There are 11 hidden switches. A switch that is on adds its own fixed numbers to the row, and there is some noise. The rows also spread widely along 15 directions, which tell nothing about the answers.
Some rows, each with its switches (1 for on, 0 for off) after it:
[ 26  53   0  18 -31  64   7  -3  10   5 -18  34 -22   9  21  25 -22  19
  -7   8   7  28  -7 -26  21  -8  15 -11  17   3 -10  41  35  10 -24 -18]	1 1 1 1 0 0 0 0 1 0 1
[ 22  21 -27 -22 -38  38  32   8  24 -18   2  26 -21 -15  16  -3 -10  -6
 -20   4   2 -15 -12 -18  33 -10  -3  -4  36  -1   0  28  28 -14   0  28]	1 1 0 1 0 1 0 1 1 1 1
[  4  12 -17  -1  17 -52 -23  19   6   9 -18 -30   1  -1   1  -5   6   5
  -8   5  -8 -29   6  11   6  25   0 -32  12 -10 -27 -13   4 -31  17  -9]	1 0 0 1 0 0 0 1 1 0 1
[-27   7  12   6 -28 -20  30  -2   4  21  -5  19 -33  -6 -22   5   0  24
  -5 -22 -18  -8  44   6  -4   4 -23  13  37  14  -9  29  23   0   2  13]	0 0 1 0 1 1 0 0 1 1 1
[-37  18  12   7  46 -18 -20  61  40   6  16  11 -10 -11  -9  13  -1  13
 -14   0  15   9 -25  18  25  -1  19 -13 -20  16  -7  -9 -11 -10   6  -4]	1 1 1 0 0 1 0 0 1 1 0
[  8  12 -15 -11 -15   3  -1  33   5 -30  14  24   0  22  17 -19 -13  -4
 -15  14 -11  19 -27  10  29  61  37 -23  -7  -7  -7  32  -5   1 -17 -27]	1 0 0 1 0 0 1 0 1 0 0
[  6  -9  21  19 -28  21  -9  -7  29  40 -21  -1 -44 -19   6  17  13  -4
  -2 -21   4 -14  21  10  -8 -21  -5   4  26 -15 -18  -2  24 -25  -8   9]	1 1 0 0 1 0 1 0 0 1 0
[ -4  31 -14  -2   0  43  -6  24  38 -10   5  27  -1  44  -4  17 -19  -3
 -14  10  12 -22 -54   0   5  -6  27 -10  19  17   4  16   5 -13   8  24]	1 1 1 0 0 1 0 1 0 0 1
[-21  10  15 -18   6  14  17   2  -6  -5  22  42   2   7 -11   5 -38  14
   5  -3  13  10 -22 -32 -14   1 -20   2  23  20  -6  22  10  32 -11  51]	1 1 1 1 1 1 1 1 0 0 0
[  6  10  12  -8  34 -10  10  20  29  12 -14   8 -19 -22   9   0   8   9
   1  -3   7   1  -9 -21 -22 -17  12  -9 -13 -14 -18   0   4 -15  -5   0]	1 0 0 1 0 1 0 0 1 1 1
[-11  30  15  -3  15 -17  -3  -2 -15  44 -12 -22 -29 -11 -13   6  22  -2
  26   9  -2   0  -6  -2  -1 -17  -2  -9   0  10 -17  -3  14 -25  39  -5]	1 0 1 0 0 0 0 0 1 1 1
[ 27  33   9  12 -43  23   5  13   7   0   5  43 -42  -1 -26  -8 -20  -5
 -13 -18 -35  -2  -1  -2  10  29   4   2  22 -18 -11  27  22  -6 -13  -9]	1 1 0 1 1 1 0 1 0 1 1
[ -1 -11  24   7  17   1  22   6  31  -2  -7  32 -32 -10  17   8  -7  12
   2 -32   3  21 -25 -36 -29 -12 -14  12   9  -3  -5  18  17  17 -30  26]	1 0 0 0 0 0 1 1 0 0 1
[  1  51 -11  -1 -10 -11  16  -9 -12   5  -2  10 -31  26 -17  -5  11 -11
 -17   4 -10  -3  12 -19   4  13 -20   5   6  17   1  20  34 -32  42  20]	0 1 1 1 1 0 0 0 0 0 1
[  0 -37 -10 -22 -21 -17 -18  -4  13  -6  -6 -18  18  10  18  14   6   1
 -13 -12 -11 -43 -45  -2 -14  -2  -4   6  45 -14 -23  -6   5 -20   1  63]	1 0 0 1 0 1 1 0 1 1 1
[  6  21 -23 -13   1   6 -19  26   9  -9   0  25  34 -24 -18  -3 -20  20
 -12  33   6 -25   4  -5  11   2  26 -31  30 -30  -9   1  15 -14 -14   6]	1 1 0 1 0 1 1 1 1 0 1
[-22  15 -11   0  24 -23  37  15  36 -12  -5  11 -33  32  16  -9   2   6
 -27 -19  16  -7  27  -2  -5  38  -7  -7  12  36  -8  31   8  -9   5  -2]	1 1 1 1 1 1 0 1 1 0 1
[ -3 -10  34 -11  -3  21  20  -1  11  15   2  35 -23  23   4  -8   0   0
  11  -9 -10  -4  -4 -14 -50  16  30  11 -12 -19 -20  29  11  13 -28  -5]	0 1 1 0 1 0 0 1 1 0 1
[-37  13   4  -1   3 -18  -9  28  -2  29   6  14   2 -23 -18  12 -11  24
   7  21   5   6  37  18  16 -10  18 -24   9  16 -13   4  10  -3   3 -11]	1 1 0 0 1 1 1 0 0 0 0
[ 19  18  37  -8  -3  19 -13   7 -10  40   3  14 -27 -32 -17   1 -12 -11
  33  -5 -13  10 -20 -12  -5 -21  -8 -16  -6 -13 -31  -8  13   1  -1   7]	1 1 1 1 1 0 0 0 0 0 1
[ 21  -1  17 -14 -16   4  -5 -24 -16  23  -7   0 -12 -29   3  -2  23 -13
   4  12  -5 -15  10 -21 -11  -5  -7   6  13 -36 -18  11  34 -26   2  20]	0 0 1 0 1 1 0 0 1 1 1
[-32  -1  10 -35  29 -16  12  15   4  -7  24  25  11 -18  16  -4   7   9
 -20  24  25  16  -9 -35  -3 -14  -4  10 -15   0  -3  18  26   3   7  39]	0 0 1 1 1 0 0 0 1 1 1
[ 19  -1   0 -25  -7  30   5  -6   2 -12  20  20  -5  18   4 -28 -12 -13
   0   9  12  -5 -37  -4   2  56   2  -6  14 -14  -6  27  -3   5  -8   3]	1 0 1 1 0 1 0 0 1 1 1
[-18 -26  -6   0   2 -25  36  -5  20  16 -30  -9 -31  18  40   8  33  19
  -6 -16   9 -21  39   8 -20   7  20  -3  30  20 -20  30   8 -14  -2  -8]	1 1 0 1 1 1 0 0 1 0 1
[-25  12  14  34  -4   7 -39   1   1  35  10  -6 -15   9   0   9  14   8
 -17  11  23  18  21  21  25  40   6   4  15   1  -6  20  34  -9  11 -30]	1 0 1 1 0 0 0 1 1 0 1
[ -3   6  14  15  -6  15 -12  20  -7  14 -17  10  -8  16   2  28 -11  21
  16  -6 -19   8 -21  16  12  10  24 -11  27  14 -18  17  -6   6 -15 -17]	0 0 0 1 1 1 1 0 1 0 1
[ -4  35  28  37  28 -12 -21   6 -10  -5 -11  21 -23  38  -3  27  -6  24
 -13 -23  -6  22 -29 -30 -21  31  -1  13   5   0 -11  21  16  10 -15   4]	1 1 1 1 1 0 0 1 1 0 0
[ 28  -3 -11   2   5  -9  22  29  15 -24 -33   9 -29  11  25  13  -5  13
   7 -31 -28 -17 -37   7  15  15   5 -25  38   9 -19  18 -24  -4 -24  -3]	0 0 0 1 1 1 0 0 1 0 1
[-21  16 -16 -29  36 -45  50  29 -17  -2 -21  29 -10  -9 -22  -1  -5  42
  43   7  -6 -18  -1  -4  -8 -30  12 -35  39  30  -5  19 -24   8   9   9]	1 0 0 0 1 1 0 0 0 0 1
[-23   1  -7  -4   3  -4  10  -1  17  -3  -7  24  13   2 -12 -13 -40  41
  -3   8  22 -11  37   3  -9  46 -14 -26  30  -1 -11  24  -1  29 -34 -22]	0 1 1 0 0 0 1 0 1 1 1
[-20  -3   0 -10  28 -12  19  36  34   0   3  37 -17 -24   8  -1  22  11
 -17  13  11 -11   9  -5  -9 -30  31   0  -3 -12   0  12  12 -19  -2  12]	0 1 0 1 1 1 0 1 0 1 0
[-13   3   7   8  43 -36   8  -6  20   7  -5   4 -39  -7 -17 -15  40 -12
  -9 -14  12 -15  -5 -12 -28   7 -24  17  10 -11   6  -7  15 -38  32  28]	0 1 1 1 0 0 1 1 0 1 1
[  0  40  -9 -15  24 -12   9  21 -17  14 -14  19 -12 -40 -29   5  20  19
  14  29   4 -14  11 -12  12 -38  21 -16  21 -11   2   5  15 -33  22   2]	1 1 0 0 1 1 0 0 1 1 1

New rows, each followed by its switches (1 for on, 0 for off):
[ -4   1  32  32   4   6 -11   0   6  35 -15   0 -36 -41  -7  23  -4  15
  10 -25   2   7  20  11  17   4 -30  -3  41   2 -20   1  17   3 -16  -7]	0 1 1 1 1 1 1 1 1 1 1
[ 16  -3 -11  10 -16  35 -28   1   6  -4 -11  12  -1  25   2  13 -17  11
   0   1  15 -45 -41  30  17  29   9 -23  73  -9 -11  15 -14  -2 -17   8]	1 1 1 1 1 1 0 1 0 1 0
[  5  22  19   5 -24  38 -20   8   7   5   9  25  -7  33 -20   9 -40  -6
  -2  -9 -18   4 -43  10   6  32  -5  -3  15  11 -15  15   2   7  -6   8]	0 0 1 1 1 1 1 0 0 1 1
[ 21 -24   6 -12 -33  25  21  17  31  -2   9  11 -65 -20  51   2  31 -35
 -12 -26  -8   7 -42   5  39 -12   3  14  13   7  -8  18  19 -24   5  23]	1 1 0 1 1 0 0 0 0 1 1
[ -7 -13 -12  -7  15  -3 -15  33  28   3  11 -14 -14  -5  19  -2  22 -18
 -11   2  22 -15 -27  27  37  15   8 -19  10  11  -9  -7  -7 -32  18  13]	1 1 1 1 0 1 0 0 1 0 0
[-18  16 -31 -23  31 -32  16  23  17 -19   3  14   7 -13  10 -15  29   5
 -28  37  24  -6  25 -16   7   5  28 -14  -8  -4  10  16  23 -39  17   6]	1 1 0 0 0 1 1 0 1 0 1
[ -2  -1  38  14 -11  21 -10   6  18  29  -7  -1 -36  36  11  11 -21   1
   4 -32 -17   1 -25   8 -24  29  10   4  -1  10 -36  10   3  14 -19 -22]	1 1 0 1 1 0 0 1 1 1 1
[-40 -16  19   4  35 -37 -31  21  23  26   7 -11  -5   8  -1   1  -5  14
 -13  -8  18 -16   5  15 -21  23  -3  -8  -4   7 -24 -16  -2  -2   5   0]	1 1 0 1 1 0 0 1 0 1 0
[-50   6   0 -16 -11 -21  17  14  -3  21  14  23  -5  -3 -13   1  15  21
  -5  20   4 -14  41  10  -1 -11  24   1  20  12  -5  27  28  -8  16   9]	1 1 1 0 1 0 0 1 1 0 1
[-14 -28  10 -24  23  23  20  13   7   6   9  17 -18  22  35 -14   4  -3
  23  17  23   3 -41  16  -7  22  32 -11   2  16  -5  26 -23  17  -7 -22]	0 0 0 1 1 0 0 1 0 1 0
[ -6  34  20   9  40 -27  -4   6  11  11 -13   0 -13   8 -18   7 -28   2
   2 -16  -4   6   1 -27 -26  13 -39 -13  -7  18 -23  -6  11  -4   9  17]	0 0 1 1 1 1 1 1 0 0 1
[-21   2  20 -22   2  27  17  27  23   4  34  47 -11  11  -9 -27 -51   8
   5  -5  20  19  -1   6  -3  40  -5 -21 -12  21 -16  23 -12  43 -25  -6]	1 1 1 1 1 0 0 0 0 0 0
[  0  21 -16 -16 -11   0  30 -14 -22  -2 -19   5  -9  45  18   8  11   6
   5  16  -4 -13  -2 -13 -10  13  18  -7  20  18 -13  36   8 -12  13   6]	0 1 1 1 1 1 0 0 1 0 0
[  2   2  35 -20 -20  39 -17  -4   2  21  19   3  -2 -20  27  20 -14 -18
   4  12   2  21 -33 -27   6 -19   0   8  -7  -3 -26  13  36   5 -10  32]	1 0 1 0 1 1 1 1 1 1 1
[ 10   2  16  14 -19  17 -35  -7  13  22   0   8 -15  -7 -10  16  14 -10
 -16  -6  -2  -2 -22 -13 -14  -9  -2  23  14 -31  -6  -4  32 -31   7  36]	1 0 0 1 0 1 1 0 0 1 0
[-12 -15  -6 -32  13 -29  34  22   8  -2 -12  10 -18 -17  28   4  22   8
  12   9 -10 -16 -23  -8  -3 -36  23 -12   6  11 -13  11  -3 -14   6  15]	0 1 0 0 1 0 0 0 0 1 1
[ 27  -5  22   0   2  23  -6 -12  14  13  -9  10 -32  31  -1 -11   6 -21
   9 -21   3 -18 -27  -4 -41  24  -5  -1   9 -21 -19   7  -3 -11  -6  17]	1 0 1 1 1 0 0 0 0 0 0
[ -4  37  -8  11  -6 -15  21 -11 -13  13 -23  21 -22  10 -34  -2  -1  18
   6   0 -10 -15  38  -4 -18  11  -3  -6  45   3  -2  25  22 -17  15   0]	1 0 0 1 1 1 1 1 0 0 1
[ -8  22 -16   7 -12   1  -5  40   8   0 -11  36 -11  15 -38  13  -1  26
  -2   5 -19 -39 -18  35  12  -8  45 -16  47  -5  -2   9 -13 -23   7   0]	1 1 0 1 1 1 0 0 0 1 0
[ 28  15 -20 -15  20 -18  10  21  17  -8 -29   3  -4 -13   7 -10   3   4
  -5   8  -5 -32  14  -8  -5   8  11 -35   6 -18 -21  -1  -3 -29  -9  -6]	0 1 0 1 1 1 0 0 1 0 1
[  9  10  14 -15  38 -33  -3  22   6   4  -4  11 -12 -37 -10 -12  18  -3
   0   0   5  -9   1 -23 -18 -12  -4 -12 -11 -33 -19 -10   8 -25   2  31]	1 0 1 1 1 0 0 0 1 0 0
[  9  13  19  -8  18  -9  -3  32   8   4   6  34  -5  -9 -57 -18 -28   7
  16 -19 -24 -23 -24  -3 -31  16  -8 -13   6 -33 -20 -13 -17   6 -15  22]	0 0 1 1 0 1 0 1 1 0 0
[  0  -3  19 -32 -20  20  19   1   1   4  -2  24  12  11  17  19 -37  18
  15  -5 -11  -5 -25 -31 -30 -26   4  -8  16   8 -37  24  11  30 -27  43]	1 0 1 1 1 1 0 0 1 0 1
[ 20  16  17  11 -16  26  13   1   5   4  -1  43 -50 -26 -26  -4 -14   6
  11 -28  -4  -2 -15  -3  16   8 -31  -1  47 -10   2  19   8   8 -17  16]	1 1 1 0 1 0 0 0 0 1 1
[  3  -4  -1 -18  25  24 -17  -9  12  21 -15  -5  22  22   6   4   7   2
  16  31  30 -47 -20  -6 -43  -7  37 -21  17 -23 -19   1   0 -16  -3   7]	1 1 1 0 0 1 0 1 1 0 1
[ 11  33  -1 -17   7 -19  53  19  12 -25 -16  46 -29   2 -20  -9 -28  25
  -1 -27 -26  -9   0 -38 -30   2 -10  -5  11  -1 -13  25  -5  10 -23  23]	1 1 0 0 1 1 0 0 1 1 0
[ 24  43  -9  11  -8  -3 -14   4 -13   7 -20   2  -3  28 -11   0 -30  12
  14  12 -24  -6 -12   0   1  43  16 -37  14  -2 -26  18   0   1  -4 -41]	1 0 0 1 0 1 0 1 0 0 1
[-22   4  12  -5  10 -13 -27  30   0 -10  19   9   7  42  -3   7 -23   9
 -17 -11 -11  -4 -48  -1  -3  40   8   1   5  15 -16   6  -2  10  -2  17]	1 1 0 1 1 0 0 1 1 0 1
[-22   3  -6 -13  -3 -10  -8   5 -13  23  -9  -6   8  12  10  13  10  15
   2  22   8 -20   7   2  -9 -13  25  -7  21   1 -18  11  16 -11  13  11]	1 0 0 1 1 0 0 1 1 0 0
[-25   1 -18 -12  21 -30  10   4 -24  -2  11  10 -16 -24 -29 -21  14  10
  16  15  25 -18   5  31  46  37 -24 -20  66  23  16  12  -9 -14  29   8]	1 1 1 0 1 1 1 0 0 1 1
[-18  24 -17 -29  18 -23  -4  13   4   1 -11 -11  17  13  -7  15  -9   6
  -2  23   5 -32 -19 -15 -11 -25   5 -20   8  18 -15 -11   1 -27  29  42]	1 1 0 0 1 1 1 0 0 1 0
[-26   2  28  13 -12   5   3 -13   3  43 -23 -16 -31  21  18  34  -2  20
   8 -20   0  10  10  -4 -24 -14  -1  10  15  30 -31  11  17   6   1   1]	1 1 0 1 1 0 1 0 1 1 0
[-17  18   2 -40  -9   3  38  61  12 -12  33  50 -18 -31   8 -16 -23   3
  -3   8 -13  36  -7  -5  42  -8  21 -16 -21  21  -9  28   9  16  -8   0]	1 0 0 1 1 0 0 0 1 0 1
[ 36  19   8 -12   3 -16  17   5  -1 -21 -13   8 -35   6  16  -9   6 -20
  -3 -20 -26  -8 -41 -28 -14  19  -7  -5   0 -20 -25  15   4 -14  -5  22]	1 0 1 1 1 0 0 1 1 1 0
[-10   4  -8 -14  32  -8   8 -18 -13  19  -4  -1   0 -45  -8 -11  11  17
   6  25  42  -1  30 -23   6   2 -34  -5  31  -3   9   1  22 -11  15  13]	0 1 0 1 0 1 1 0 1 1 1
[-21  -8  -1  -3  18  -6  -5  21  29  11  -3  14   0 -33 -19   8   8  18
  -3   2  21 -30   1  10  -4 -28   1  -5  44 -18  -7  -9   5 -18   2  39]	1 0 1 1 0 1 1 1 1 1 0
[-20   0   6 -18  41 -10  -2  11   4  14   9 -12  -4  -4  22  -1 -14  -1
  17  13  36   1 -11   0  14  18 -16 -32   1  34 -19   3  -8  10   7   2]	1 1 1 0 1 1 0 1 0 0 0
[ -4 -12  10   5  26 -11  -6   7  14   7 -17  23  -9  27 -21  -3  23  10
  10   4  -9 -29 -26   6 -53  16  48   2   7 -30  -2   5 -13 -24  -6 -10]	0 1 0 0 0 1 1 0 0 1 1
[ 10  -6   5   4  -1 -17 -13 -22   1  13 -19 -28 -14  35  25   6  24  -9
  -3   0  -6 -28 -20   0 -26  35  13  -2  18 -16 -29  14  11 -25   8  -4]	1 0 1 1 0 1 0 1 1 1 1
[ -8  -1  -7  -6 -20 -18  -5 -12 -41  18 -17   7  27 -22   1   4  -8  44
  17  43  -3   2  38   0   4  19  23 -26  34 -25 -21  29  13  15 -21 -35]	0 0 0 1 0 1 1 0 1 1 0
[ -4  23   1  17  21 -23  13   8  -3  20 -32  -9 -28 -18  38  22  30  19
   8  21   3  24  22 -11   7  -9  44 -18  -8   2 -23  24  20 -17  -2 -52]	1 1 0 1 0 1 1 1 1 1 0
[ 12 -17   7   2  37 -14 -10  -6  31   3 -19 -34 -26  -4  46   5  15  -5
 -11 -22  28  -2 -29 -22  -5  18 -37  -1   4   2 -16  -6   7 -14  -3  14]	1 0 0 0 0 0 0 0 1 1 1
[ 49  27  -7  11 -32  26 -26   3   4 -12 -10  19 -14   9 -19  -8   5 -22
 -25  -7 -25 -24 -10  -5   3  39  13  -1  25 -47 -10   9  21 -43  -9   9]	1 1 0 1 1 1 1 0 1 0 1
[-17 -11  34 -21  27 -24   8  15  20  17  28  27 -12 -19  -6 -28 -15  -3
   4  -7   7  13   6 -26 -44  14  -7  -5 -39 -19 -27   1  10  18 -15  13]	1 1 1 1 0 0 0 1 0 0 0
[-29  22   8  -9  26 -23 -14  38  11   3  31 -10 -14 -28   5  -3 -12 -16
 -14   7  14  22   0  11  56  32 -22 -17 -16  34 -12  -4   7 -10  19  -1]	1 1 1 0 1 1 1 1 1 1 0
[-14   3  19 -20  51 -50  22  22 -19  14  -1  -4 -30 -50  -4  -1  20   6
  31  -4   1  12 -12 -12  16 -16 -28 -10  -2  14 -11  -7  -9  -7  18  20]	0 0 1 0 1 1 0 0 1 1 0
[-10  14   7   8  46 -39  18  13  19  -8  -2   5 -50  12  11  -7  29 -12
 -14 -18   8   3 -18  -4   1  26 -11   4   4  21  -1  16   3 -27  27   8]	1 0 1 1 1 1 0 1 0 1 1
[ 41  -3   0  21 -12  15  -6  15  50  -3 -30  19 -25 -29  26  10  -2   8
 -25 -27  -1 -19   8 -19 -10  -6   4 -13  21 -48 -25   4  22 -12 -51   5]	1 1 0 1 0 0 0 1 1 0 0
[-23 -17  22 -23  39 -27   2  35  22   6  10   9  -7 -12  14   1   5   9
  -3  -5   3   3 -21  -5 -14  -5  17  -1 -18   4 -20   0  -6  -4  -4  12]	1 0 0 1 1 1 0 0 1 1 1
[-12  -5  26  29  14  19 -13  -7  15  -5  -4  36 -24  61   9  13  14  12
 -16  -9  13   2 -36   0 -43  43  41  21  17 -14   0  38   5   2 -22  -7]	1 1 1 1 1 0 1 1 0 1 0
[  3 -16  29 -10 -11  10  11  20  -1  -7  24  38 -31 -18  17 -15  -3  -5
  -1  -8 -10  36 -11  -4  11  46  22   6 -11 -14 -11  36   5  17 -39 -20]	1 1 0 0 1 1 1 0 1 1 0
[  3 -25  14   5  -5 -15  13  11  20  -4  -7  26 -28 -25  10  -1 -11  13
   3 -36  -1  -3   3   3  -1  12 -21 -14  37  -6 -22  11  -2  15 -35  23]	1 1 1 1 1 0 1 0 0 0 0
